The rows of a group lie close to one hidden flat surface of 10 dimensions, which may be shifted away from zero. Surfaces can cross.
Known rows, each followed by its group:
[  7   1 -12  13   3  26 -17   3   5  -1  20  15   5   1  -9  -4  -6] => vur
[ -6  -5  -4   9 -12  16  11 -11  14 -18 -12  -7  14   1  -2   3 -21] => puvel
[ 13   5   1  -5   6  -7   1 -12 -18 -17  -4   1 -18  -4 -16  -6   7] => puvel
[  1 -14   3   5   3   4 -27   4  -9   5 -18  12  -4  17  -4  14  13] => vur
[ 13   7  19   1   7  -9  16  10 -16 -15  11   2   1  10   8  15 -28] => vur
[  9 -11 -10  23  24  -1 -20  -4  -4 -11  13  12  27 -13 -22   6 -14] => runin
[  4  14   9 -26 -11  -8  -5  -1 -22  12   7  -2   2  -3  29  -1 -11] => puvel
[  8 -11  -4  21  -2   9   5   6  11   1  -2  -7  -2 -11 -10  14   0] => runin
[ 18  -9   1   8  -9  16   4 -12   7   3   1 -21   2 -10 -12  -1   4] => puvel
[  1   1   5  -3  -3  -2  16  -9  14  12   1   2 -16  -6   8   9  21] => puvel
[  4   8  11   4   3 -17   1  -3  34  19  25 -12  31 -10  10  -2   1] => runin
[-10  -5  19   1   9   7   2  14  10   3   8 -12  -1  16  -8 -10   8] => vur
[ 15  -9  -4  -5 -11   0  21  -1   0  10  11 -27   1 -16   3  -5  -1] => runin
[  4   6   5   8   5  -8   3  13   5  -7   3  -9  -9  -9 -14   5  -1] => runin
[  2 -11  11   2   2 -16  -3   6  -8  -5 -18   3  -3   6  -1  19   4] => runin
[ 16  -5  -8  -5  -3  10 -13 -10 -18 -14   9   1  24  -5  -2  -5 -22] => puvel
[ 12  12  -2   1   1 -10   7  -7   5   2  23   3   9 -11   9   5 -12] => runin
[  5  22  -5 -32 -13 -17 -10 -17  -8 -18  -6   5  -1  15  14 -29   1] => fim
[-12   8  -6 -15  -4   7 -11  26   4  -1   4 -28  10   1  -5 -21  -8] => fim
[ 14 -20   4   6   0  -3   9  -9  11   8   2  -5  11  -3   4  18   9] => puvel
[-10  -1 -32 -12  10  19  17  -1  -3  -2  12  -3   8  -5   7  -7  -9] => fim
[-20   5 -18 -16  10  11  -4   5  -2   4 -15  15 -20   5   0  -1  25] => fim
[ -1 -11 -21  15  18  16   3   9  -4 -18  -1   0  11  -5 -19   6 -19] => fim
[ 24  -1  16 -11   0  -7 -21  25 -22  14  10 -13  -4  -5  -1  10   6] => puvel
[ 10   9   8 -13 -11  -9 -13  15  -9   1  -7  -5  -3  16  10   2  -3] => vur
[ 24   6   9   1   3 -19  -6  30  -1 -11  10   1   4   3   6  27 -11] => puvel
[  1  18 -24  10   3  17 -11   2   9   3   9  46 -20  -4   1  17   9] => fim
[ 24  26  -6  18 -22   3  -4 -23  31   4   8  24 -10  -1   6   1   7] => fim
[ -4  34  14 -10   1 -33 -11   8  28 -15   6  -2  16  13  11 -10  -7] => runin
[  3  -3  -6 -15  -5 -16  -5 -10  -7 -12 -15  11  -2  12   4  -5  15] => runin
[  8 -12  16   0   6  -3   3   1 -28   8 -12 -13 -20   1 -13   5   4] => vur
[  8   4   8 -13  -1   6  -1   0 -12  15   7 -16 -17  -2  -8 -22  11] => vur
[  8   1  -4  -3   0   2  16  -4   9   7  14 -24  -7 -14 -10 -10   6] => fim
[  0   1   9   6 -17  13  -2   1  11   1 -25   9 -14   9  11  25   7] => puvel
[20 -5  3  4  9 -2 -4 10  2 17 22  5 -1 -2  0 12  8] => vur
[ -2 -12  23   2  13   4   1   6 -21   8  -1  -7 -17   6  -9   1   4] => vur
[ 15 -12   8   2  -1 -24  -4   0   0   3  -8   4  11   9   6  13   9] => fim
[ 12  -5   8  -7   1  -7   4   4  -9  -1   7 -13  13  -5   6   4  -8] => puvel
[-10 -14   6 -13  10   9 -20 -12 -19   8   0   3  10  19   0 -24   7] => vur
[ -3  20   9  -1 -14   7  18 -13  10  10  -4  -6 -22 -11   8  -2  -1] => runin
[ -3   5 -11  -2   3   4  -5  13  -3   5   5   3   2  -2   5   4  -7] => fim
[ 28   4  18   6  -5   4  -8  18 -10   6  -2 -15 -27 -10 -17  18  13] => puvel
[  5   5  16   6   6  -1  17   3  -7  -6   3  -1 -22   6  -7   4   0] => vur
[  7  12   3  15 -18   7 -12   4  20  10  -1   5  -7  -1   1   7   2] => fim
[ 10 -11  -7  15   7   2   5 -10   5  -5   5   5   2 -10 -14   7   0] => runin
[-12  -9  12  10   6   4   0  16 -20  -4 -12 -12   3  -7  -7  16 -23] => puvel
[ 14   0  -9  -3 -28  23   3 -23   8  25  -9  -7 -12  -7   8  -6   8] => vur
[ 17   2  -2 -26  12 -37 -32  -5 -26 -15   3   2   9   9 -12 -33  18] => fim
[ -9   9   3   5  -9   8  17  -8   3  -8 -21 -12 -34  -9 -16   0   9] => runin
[  3   1 -20  -6  15  -2  13  27  16  -3  22   5  15   4  13  16  -6] => fim
[  7   0 -13  -7  -4   2  -3  -6   6   6  12   1  -6 -11  -6 -15  19] => runin
[ -9  15  11  -4  18  14  21 -18   0   2  29  24 -24  10   1 -14   6] => vur

New rows, each followed by its group:
[ 16 -30  -5  19  18   6 -25  12  -4   3   4   9  27   6 -17  17   1] => vur
[ 20  27  -5  -7 -13   9  13  -9 -14 -26  14 -11   2   2   2 -16 -42] => vur
[-14  10  13  -9  19   7   3   0  -8 -32  16  -8   3  22 -21 -43 -11] => vur
[  0   5  -9  -7  15   0  11  26  -6   0  13  -9 -13  -9  -6   4   3] => fim
[ -8  -2  21  -3   6   8  12  -6 -12   4   1  -1 -13  12   0  -7   1] => vur
[12 -8  0 12 -3  1 -2 -2 -1 -1 -4 -8  9 -5 -5  6 -8] => fim
[  2   7 -11 -12   5   0 -20  10  -1  16  12   1   0  -5  -6 -18  16] => fim
[-16 -11  -7   3   2  13   2  -9  10  10   2  -1  17  -7   2  -2   3] => puvel
[-10  -3   3 -11 -13  27 -21  -3 -10  36  -2 -10 -12  -3   0 -20  16] => vur
[  5  -2 -10  -5  -6   5 -11  14   1   0   4  -5  -2  -5  -3  -6  11] => runin
[ -7  -2  -4   2  15  -6 -10  18   5  -5  11   8  12  -2  -3   6   1] => puvel
[-14  -8   8  10   7  -1 -26   5  -9  -4 -17  -6  11  -2 -14   1 -10] => runin
[  2  -7  16  -4   4   9  12  -6  -5  10  22 -16   8   2   0 -13  -8] => vur
[ 11 -10   8 -10  16 -10  -5   6 -15 -10  12 -11  20  13 -10 -16  -6] => vur
[ 13 -10 -27  -2  -8  14  -1   4 -13 -29  -2 -12  -3  -6 -19 -22  -3] => runin
[ 14   1 -16   4  -2 -10  -9 -24  29 -27  -5   8  17  15 -10 -23  14] => fim
[ 15  -8  15  -3   3 -21  15   9  20  -7   4 -17   7  21  -2  -4  13] => vur
[  0   4   1   6  -6  11  16 -23   1   2  -4  -7 -14 -17  -7  -9  -4] => runin
[ -8   1 -13   3 -15  24 -17  10   4  10  -1   3  -9 -12   0   0   2] => runin
[  7  -1  15  -7   7   2   9  -3 -14  20  18  -6 -15  -1   2  -3  11] => vur
[  9  14  -8   0   1   3   3  -7  -4   2   7  14 -21  -9  -1  -1   4] => fim
[ -4  -3   0  -1  -7   7  -4  -7  18  13   3 -21   5 -10 -12 -19   9] => runin
[  2   5   6   3  -7  32   6  -6 -23   6  15 -18  -2 -12  -7 -15 -35] => vur
[  4 -10   2  -6  -5   0   6  -1  -5  13   2 -22  -3 -15  -5  -8   6] => runin
[ -2   5 -12   5 -13  20  11 -11   6   0  -6  -1 -31 -13  -7  -6  14] => runin
[-11   2  -1  -7 -11  -2 -24  20   9  -5 -11 -14  18  15   1  -9 -10] => fim
[ 17  -2  -6   0  -7 -15   9   0  16   3  15   9  12  -3  19  10   6] => runin
[-11 -14  21   9 -10  -9 -17   2  -5 -10 -52  -9 -16  18 -17   5   9] => fim
[-13  -9  -6 -11   2   3 -20 -49   9  31   0  11  20  -6   1 -30  33] => runin
[  2  10   9  -9 -18   4  35 -31   9  16   2 -35  -9 -19   6 -19  -4] => runin
[  5   2   3  -9  -9  -1 -24  15  -7   8 -23  -2 -27  11 -10   0  25] => vur
[ -8  -5 -15   3  11   2  -6  -7   4  -7 -17  22 -17   8 -14   1  27] => fim
[ -3  -4  -2 -16   4 -10 -19  11   1  10  -3 -10   6   6  -3 -17  21] => fim
[ 16 -18   8  10   9   6  13   2  -2   2  17 -15  12   0  -5   4  -7] => vur
[  3  -5  -3  18  -2   2 -21   9   0 -14 -16  11  16   9  -7  15 -15] => fim
[ -5  -4  -1  -7  12  -5  -7  17 -11   2  -8  -7  -6   0  -7   3   8] => fim
[ 36  21  18   2  -7 -29  27  -1 -10  -1  21 -21 -16 -18  -1   4 -17] => fim
[  2 -23  -2   1   9  -9   3   9  10   4 -11  -8  11   7  -2  12  13] => fim
[  7  15   6   0   2   6 -10  10 -19   2  -5  13 -37   2  -6   9  10] => vur
[ -6  -2  13   1  23 -28  -2 -44   0  -2 -11  13   7   2 -14 -11  16] => runin
[  1 -18   8   4   4  -1   8 -24   1  14   9 -34  26 -19 -15 -23  -3] => runin
[-12   8   3   7  -9   5 -12 -18  19   7  -2   4  25   0   9  -2 -13] => runin
[  4  17  -3   0  -3  18 -20   8 -17   2   2  16 -18   3   0   3 -10] => vur
[ -9  28  -9  -4 -32  20  -2  12  15  -3  -8   8 -27   3  16   4  -4] => runin
[-19   5   4  -3  -2  16  -3  22 -20  19 -16 -11 -14  -6   5  17 -14] => fim
[ -3  -1   2   7 -12  11   2  -2  27  -3 -13   7   1   8   7  11   7] => puvel
[  0  -4   8   6   7 -12 -12   9  -1  -3 -21  -5 -21   3 -22   2  22] => fim
[  6  -5 -12   4  -4   8  -2   1   8   2  11 -12   7 -13 -10  -9   3] => runin
[ -6  -9  -1  -4  -5   2  -3 -10 -14  15 -18  11  -5   2  13  12   5] => fim
[ -6 -32  13  11  15  12   7 -22 -32 -15 -24  -3   5  13 -21   1  -8] => vur
[ 18  11   6 -14  -9 -13   7  -4  -7  -6  -5  -2 -17   8   6  -2   6] => vur
[-20  10  18   5  -5   1 -15 -15  -1  18 -20  20   0   0  14  18  -4] => runin
[  7   2  13  -7  -6   0  -5   9   9  13  -7  -7 -23  -1   0   9  26] => puvel
[ 34 -18  -5  15 -19  -1  10  -4   8  -6 -32 -14  -3   1  -7  26  -2] => vur
[ 18 -14  -4   0  -6   9 -14  -2 -14  10   0 -18  13  -6  -7  -8  -7] => vur
[ 16  14   6  -4  -4  -6   9   5  11  14  16   3 -17   4  10   3  15] => vur
[ 27   4   1  -6 -13  -8  19 -10   2   0  -9 -16 -15   3   0  -1   6] => vur
[-18 -14  -1   1  11  -2  -5  10  -1  -1   2  -6  24   0  -2   2  -7] => puvel
[  0   3 -17  -8   5   4   3 -23 -17 -15 -11   5  -8  -1 -10 -15  -3] => fim
[  9  14  17   2  16 -29   4 -14   4  -9  17 -12  18 -10 -10 -12 -13] => runin
